The rows are grouped in 3 different ways at once. Each group adds its own fixed numbers to the row, and there is some noise. The rows also spread widely along 12 directions, which tell nothing about the answers.
In the rows, 128 means zero.
Known rows, each followed by its group in each grouping:
[112 131 150 129 194 117  86 165 141 162  66 109 106 120 127 156  87  58
 186 108  94 139 156 143 121 211 121  47 168 111 162 100 125 197 181 100
 149 124 125 168 108 171 103 156  84]	Q K920 L
[151 162 160 112 172 118 139 117  93 119 132 129 125 104 146 129 182 107
 111 121  88 139 191 105 187 152 110  66 158 120 150 139 143 184 141 125
 166 159 134 126 124 150 131 146 146]	J K480 B
[167 102 134 158 103 107 130 150 117 109  91 117 114 147 121 185  57 117
  78 146  98 137  69 182  64 134 146 155 125 124  97 128 108  83 113 114
 136 131 150 158 156 129 113 101  92]	D K231 P
[130 141  75 157  99 130 183 128 131 154 122  87 164 116 112  91 119 153
 124 129 127  98 120  73 132  76 102 112 130 140  87  84 125 129 152  92
  75 162 139 180 116 154 109 122 139]	Z K94 W
[119 124 133 117 134 123 185  94  81  98 183 144 116 104 108 111 160 152
 132 135  95 176 162 113 147 156 108 126 120 110 190 161 131 161 128 141
 121 170 190 118 199 143 135 168  64]	M K94 F
[152 124 152  94 104 107  97 137  70 112 154 104 142 120 150 120 117 146
 156 136  99 169 139  98 121 154 163 143 174 140 133 102 143 100 106 172
 124  92  73 145 151 121 213 139 120]	H K231 B
[121 146 134 122 107 113 107 164 140 159  72 132 124 163 141 115 184  99
 167 100 106  86 140 103 166 171 109 119 175 119 123  89 132 145 157  57
 142 121 154 113 148 118 107  89 168]	Q K485 P
[156 183  97 153 132 115 157 166 148 164  70  88 123 123 114 152 121 119
 124 143 106  79 147 132 134 113  81  76 130 122 106  86 103 140 150  51
 158 179 158 130  85 147  88  90 154]	D K920 F
[133 111 184 126 108 105  95 132 117 107 115 133 116 141 131 173 101 111
 116 136 109 164 106 145 101 145 139 178 134 129 123 136 106 105 113 135
 135 102 132 114 196 108 162 121 113]	M K485 L
[165 126 123 156  98  86 190  39  91 152 120  87 156 115 126 196 117 122
  70 158 121 177 120 129 108  23  75 181 108 108  75 107 104 117 140 133
 107 186 181 194 184 125 153 106  98]	Z K480 W
[133 122 238 153 133 148  87 170 165 120 122 105 118 134 120 179  58 114
  86 152 117  87 121 143  88 117 122  73 134 142 133 141  87 118 139 126
 155  76  94 129 132 124 122 139 158]	J K485 B
[147 155 135 114 136  78 114 126 146 115 134 116 107  88 139 204  99 141
 129 146 115 205 153 144 108 148 112 115 132 120 162 109  98 148 157 123
 116 150  61 141 103 145 178 131 101]	H K920 P
[ 92 103  96 155  96 147 174 143 121 130 142 126 140 134 125  70 130 158
 125 116 106 106 112  90 123 125 113  99 141 138 128 118 128 133 144 117
  91 126 146 168 147 132  92 138 107]	Q K480 L
[151 101 139  79  74 118  76 129  91 133 121 123 136 142 189 145 106 164
 132 140  91 175 117 114 115 130 137 119 181 140  99  66 125  85 130 139
 131 108  69 169 129 100 197  99 128]	Z K485 P
[103 110 138 138 147 143 142 156 105 114 118 160 137 145 120  71 179 106
 129  89 110  94 135  95 160 183 139  89 167 134 122 135 153 172 146 109
 106 116 151 139 157 156  88 161 140]	H K94 B
[143 145 146 123  86  90 110 141 172 135  72 153 107 162 150 203 158 108
  88 122 131 129 111 141 121 113  91 163 154 128  83  85  92 122 162  64
 117 125  90 122 136 114 137  76 177]	D K94 P
[147 145 100 137 122  97 164 138 122 147 128 115  80 133 120 161 147 126
 158 123  89 143 141 149 134 186 106 135 135  98 185 136 130 149 155  75
 138 170 184 122 162 139 110 112  64]	Z K920 P
[133 109 199 161 122 114 122 104 102 116  94 121 175 150 115 146 117  82
  74 119 130 103 111 118 122 101 139 170 131 137  59 135 126 117 122 148
 122  87 163 159 207 124 126 134 174]	Z K231 P
[134 106 201  93  91 166  97 135  91 133 145 137 139 159 159 117 150 130
 116 118  91  88 148  89 153 133 112 100 176 135 114 128 119 118 131 148
 158  96 139 122 163 100 150 123 162]	Z K231 W
[151 159  88 115 149  73 132 130  86 129  95  78 160  96 119 109 112 113
 168 125 110 170 151  94 131 139 148 135 150 134 107  65 157 129 118 134
 114 140 113 166 135 155 174 139 124]	M K480 F
[140 160 108 146 111 101 133 181 155 167 134  63 113 133 127 135 106 155
 154 121 105  93 118 100 116 146 137 128 157 136 148 101 156 103 147 101
 105  88  81 144 121 140 125 104 133]	J K485 P
[151 149  61 124  98 126 145 185  96 157 113  80 133 146 153  78 147 161
 150 109  83  71 122  85 137 153 138  98 181 147 102  78 167  98 124  99
 125 119 113 154  98 134 113 101 150]	H K480 F
[147 140 148 130 138 103 172  58  63 159 147  84 170 113 145 134 156 124
  95 137 112 133 173  90 170  72  75 114 148 117 101 130 146 161 140 158
 134 148 163 185 170 132 144 133 140]	Q K920 B
[152 127 184  96 117 114  94 132  86  86 141 169 129 131 154 152 163 118
  91 129 102 162 145 117 151 147 143 143 168 135 110 139 121 124 112 144
 152 118  96 105 161 117 183 137 159]	D K94 B
[154 159  69 149  99  89 161 171 135 164 139  56  97 113 107 130  91 159
 198 133  95 131 121 121  92 168 137 144 141 117 194  89 136 105 148  89
 102 139 130 146 137 141 140 106  55]	Z K231 P
[158 175 147 149 111  68 111 174 152 148  82  71 124 139  95 170 103  89
 159 128 128 103 111 122 100 152 152 196 133 124 126  98 126  88 122  85
 125  95 135 103 163 128 150  97 143]	J K231 P
[161 183 112 183 140  67 200 103 151 126 117  98 128  98  98 182 133 121
  64 140 127 133 134 136 129  81  93 159  91 120 112 138 117 139 140  96
 106 174 148 137 139 149 105 107 145]	M K480 P
[ 87  73 201 156 132 170 142 111 149 105 106 158 131 141 111 146  97 113
  63 134 123 115 120 155  97  97  88  73 113 124 114 139  70 154 154 123
 124 128 169 162 166 133  86 152 124]	M K480 F
[ 97 110 206 179 135 148 149 121 182 130 116 127 120 132  98 182  98  99
  67 139 148  97 123 145  89  81  80  99 108 130 122 141  67 157 173 104
 117 118 149 151 158 134  88 145 147]	Z K94 F
[125 109  43 124 102 131 168 114  84 120  92 124 169 116 133  70 115 158
 134 131 118 163 116  91 129 104 117  90 142 137  71  51 129 132 136 108
  81 180 127 212 104 158 125 128 108]	D K94 F
[106 142 131 142 135 134 170 127 153 122 130 137  99 129 138 138 172 127
  98 112 114 125 144 121 157 139  78  84 141 126 146 133 108 181 171  98
 121 153 126 128 112 148  77 128 135]	J K231 L
[120 120 200 110 158 127 133  84  95  79 150 186 135 103 134 146 172 109
  80 131  91 181 183 128 166 148 106  83 129 107 158 169 105 183 146 149
 160 161 161 125 175 126 138 166 119]	D K480 P
[148 160 150 117 139 110 105 197 129  85 138 135  91 110  96 129 114 111
 169 127  96 145 145 124 127 221 170 123 134 121 193 148 123 126 110 103
 150 136 138  59 143 150 128 148  97]	J K231 W

New rows. What belongs after each?
[102 137 139 128 135 129 157 121 149 109 101 178 113 136 132 127 208 111
 108  94 119 127 160 116 178 156  84  91 142 115 144 132 114 187 175  73
 126 162 158 118 140 141  82 126 148]	J K480 P
[131 152 157 146 151 112  92 171 153 158  92  60 146 120 135 149  57 107
 141 130 120 110 125 105 105 125 132  88 154 148 100  80 130 122 151 123
 119  86  64 175  96 149 130 127 158]	J K485 L
[131 149 140 141  89  96 148 139 155 104 129 143  95 135 100 167 149 120
 109 119 131 141 108 129 111 140 115 197 125 120 137 143 103 121 123  96
 103 134 144  77 184 122 126 109 125]	M K231 W
[159 168 150 146 107 113 154 192 136 100 170 133  84 140 108 137 149 156
  90 122  85  74 119 134 136 185 148 169 131 134 176 195 143  97 101 105
 148 102 148  47 166 120 101 114 143]	M K231 P
[122 179 156 115  88 115 175 136 161 116 193 122  79 120 117 158 181 171
 125 136 127 135 166 111 137 125  82 140 120 124 205 145  91 133 145 102
 122 141 129  62 158 116 135 113 131]	J K231 F
[135 157 172 149 145  86 109 168 153 143 105  98 110 132  98 178 118  80
 137 119 120 107 132 129 103 153 132 160 145 128 137 120 125 126 146 102
 131  93 120 113 174 141 137 126 143]	D K94 F
[ 98  62 200 133 122 161 132  95  92 111 142 141 153 137 124 116 110 113
 101 121 108 134 132 117 115 117 112  85 151 125 117 136 109 156 147 166
 119 103 153 184 196 129 132 165 114]	D K231 B
[102 141 106 145  87 150 189 165 154  88 169 146 118 112  93  82 142 189
 122 139 130 114 130  97 131 128 110  96 103 135 163 132  93 127 135  87
  94 162 147  98 123 140  95 137 121]	J K94 F
[126 110 109  75  91 147  99 168 102 130 129 155 107 156 204 108 158 165
 137 111  80 137 121  98 149 177 125  89 204 143 117  90 137 123 148 123
 134 111  61 144  94 115 145 111 127]	Q K94 L
[176 153 166 155 114 131 148 149 128 157 143  65 108 136 143 179 101 154
  71 164  93  73 126 136 123  85  88  82 137 133 129 139 115 108 133 110
 167 132 131 138 119 121 103  89 149]	J K485 B
[124  81  91 120 104 152 126 125  98 117  74 149 155 136 143 101  91 132
 127 138 103 154 107 117 112 115 115  64 143 124  79  66 103 135 136 103
 114 176 153 197 111 146 115 122  90]	Q K480 W
[124 143 173 132 124 129 150 103 114 173 129 114 133 161 148 127 213  93
 106  83 108  67 165  80 183 117  80 134 179 125 110 134 151 167 164 114
 131 111 165 136 180 127 103 116 183]	Z K231 W
[119 125  75 114 113  95 133 130 107 116 122 125 130 111 119 104 127 122
 173 108 119 187 120  90 120 164 145 148 161 126 131  84 152 142 134 125
  71 141 103 158 145 161 148 143  89]	Q K231 W
[159 152 136 134 168  72 120 132  84 147 109  61 135 106 108 148  97  75
 169 116 106 153 148 115 116 164 162 151 153 131 135  99 169 136 121 153
 132 110 126 169 167 161 155 152 108]	Z K231 F
[155 183 104  97 116  91 114 205 125  93 124 144  82 112 113 145 143 136
 167 129  93 152 143 133 131 214 154 136 143 130 166 124 122 115 109  72
 157 156 115  54 117 140 150 113 118]	D K920 F
[147 138  93 147 143 106 110 181 132  85  39 155 133 114 112 136  79  92
 126 136 112 163 101 145 108 169 161  94 123 140  77  86 101 131 122  68
 135 179 122 143  82 165 104 126 118]	D K94 L
[137 185 150 156 199  83 143 120 142 127  94  87 141  82 104 164 117  75
 105 133 132 140 177 116 147 114 109  83 124 131 119 111 129 183 156 124
 137 150 112 154 102 179 114 157 159]	J K480 F
[114 129 183 140 131  97 117  92 140 101 105 144 147 120 128 173 138  88
  79 117 141 168 131 119 140 106 114 152 135 137  92 123 118 155 150 124
 108 116  97 148 166 136 141 138 173]	Z K485 P
[103 124 180 132 107 178 114 192 169 122 142 120 113 143 124 120  96 163
 131 143 112  74 141 114 106 139 111  52 136 136 166 110  80 121 149 101
 134  98 117 112 115 123 112 133 135]	J K94 F
[155 135 163 141 126  93 110 182 143 130  94 125  67 164 131 201 137  79
 100 101 102  99  92 170 102 182 142 178 178 129 122 146 138 116 129  90
 149  86 108 103 170 133 110  96 139]	D K231 B
[107 127 124 158 133 101 178 124 103 116 145 115 143 126  97  96 162 109
 103  87 125 111 122  96 135 144 141 167 145 136 119 151 178 141 128 146
  90  96 143 148 200 155  96 154 144]	D K231 F
[133 142 105 151 114 111 173 152 108 118 120 108 137 135  82  93 134 128
 147 132 122 117 123 109 130 146 140 149 112 122 134 120 133 115 114  94
 118 146 199 121 178 142 105 133 109]	J K94 F
[139 131 146 135 133 113 131 113 118 151  71 132 115 161 161 170 165  85
  89 110 105 124 119 141 153 129  88 137 164 126  81 117 135 153 152  91
 149 139 154 143 155 127  94  96 157]	M K485 L
[101 144 137 169 113 136 185 121 161 129 131 121 125 130 117 133 148 141
  80 134 134 111 129 115 143  89  72  98 107 131 123 137  97 155 158  86
 113 159 156 134 136 137  71 119 147]	J K485 L
[120  81  81  94 100 125 136 100  87 160 101 114 116 142 168 116 134 143
 179 106 101 182 127 114 123 150 101 105 196 114 128  51 138 155 161 123
  93 141 109 208 148 139 158 111  69]	M K231 B
[127 119 166 149  72 115 156 116 152 139 157 109 128 141 117 167 116 158
  89 148 123 117 115 122  95  81  95 163 123 119 132 127  90  99 158 116
  97 109 130 137 189 103 147 106 121]	D K94 P
[149 143 106 150 132 124 159 152  97 152 166  61 149 117 150 109  87 175
  61 128  92  63 119  95 124  99 134  90 161 161  87 136 183 105 116 169
 124  82  79 191 101 150 102 139 166]	Q K920 F
[128 118 111 103 128  89 120 161 122 133 166  97  69 114 141 165  96 148
 166 104  90 180 119 138  79 201 160 156 179 131 197 116 157 115 136 151
  99  80  49 144 163 143 171 150  54]	M K480 F
[141 126 146 119 122  78 128 103  92 125 145  94 117 118 135 180 107 117
 127 136 113 192 129 132  99 133 135 175 152 124 141 119 134 125 122 165
 115 115 110 161 180 133 176 138  85]	Q K231 F
[177 199 147 148 160  86 192 111  84 114 182 102 133  88 104 134 172 134
  81 141 100 113 178 104 181 120 109 139 115 125 153 195 155 150 106 139
 157 166 169  86 161 138 129 142 153]	M K920 B
[165 162 148 139  90  80 153 142 120 137 151  91  88 129 104 181 141 126
 144 144 105 137 128 134 105 137 119 196 137 113 166 133 112  99 119 102
 133 130 152  92 200 110 163  98  97]	D K231 B
[109 104  64 128  63 120 168 134 111 147 140  96 141 144 139  77 135 183
 157 109 108 129  99  88 113 125 127 138 159 129 129  76 150  96 148 117
  60 109 117 185 154 128 133 113  98]	J K480 P
[171 127  97 145 100 117 158 171  95 128 165  70  99 121 127 145  63 175
 121 158  79 130  98 146  69 136 153 132 131 135 157 126 138  67 106 140
 134 124 126 156 140 131 139 122  59]	Z K480 F
[132 166 104 173 118 128 174 175 156  96 102 140 140 112  90  91 138 131
  99 128 122  80 123 100 135 118 120  91 119 148  99 125 103 135 130  67
 116 164 138 111  96 151  85 120 173]	D K480 B
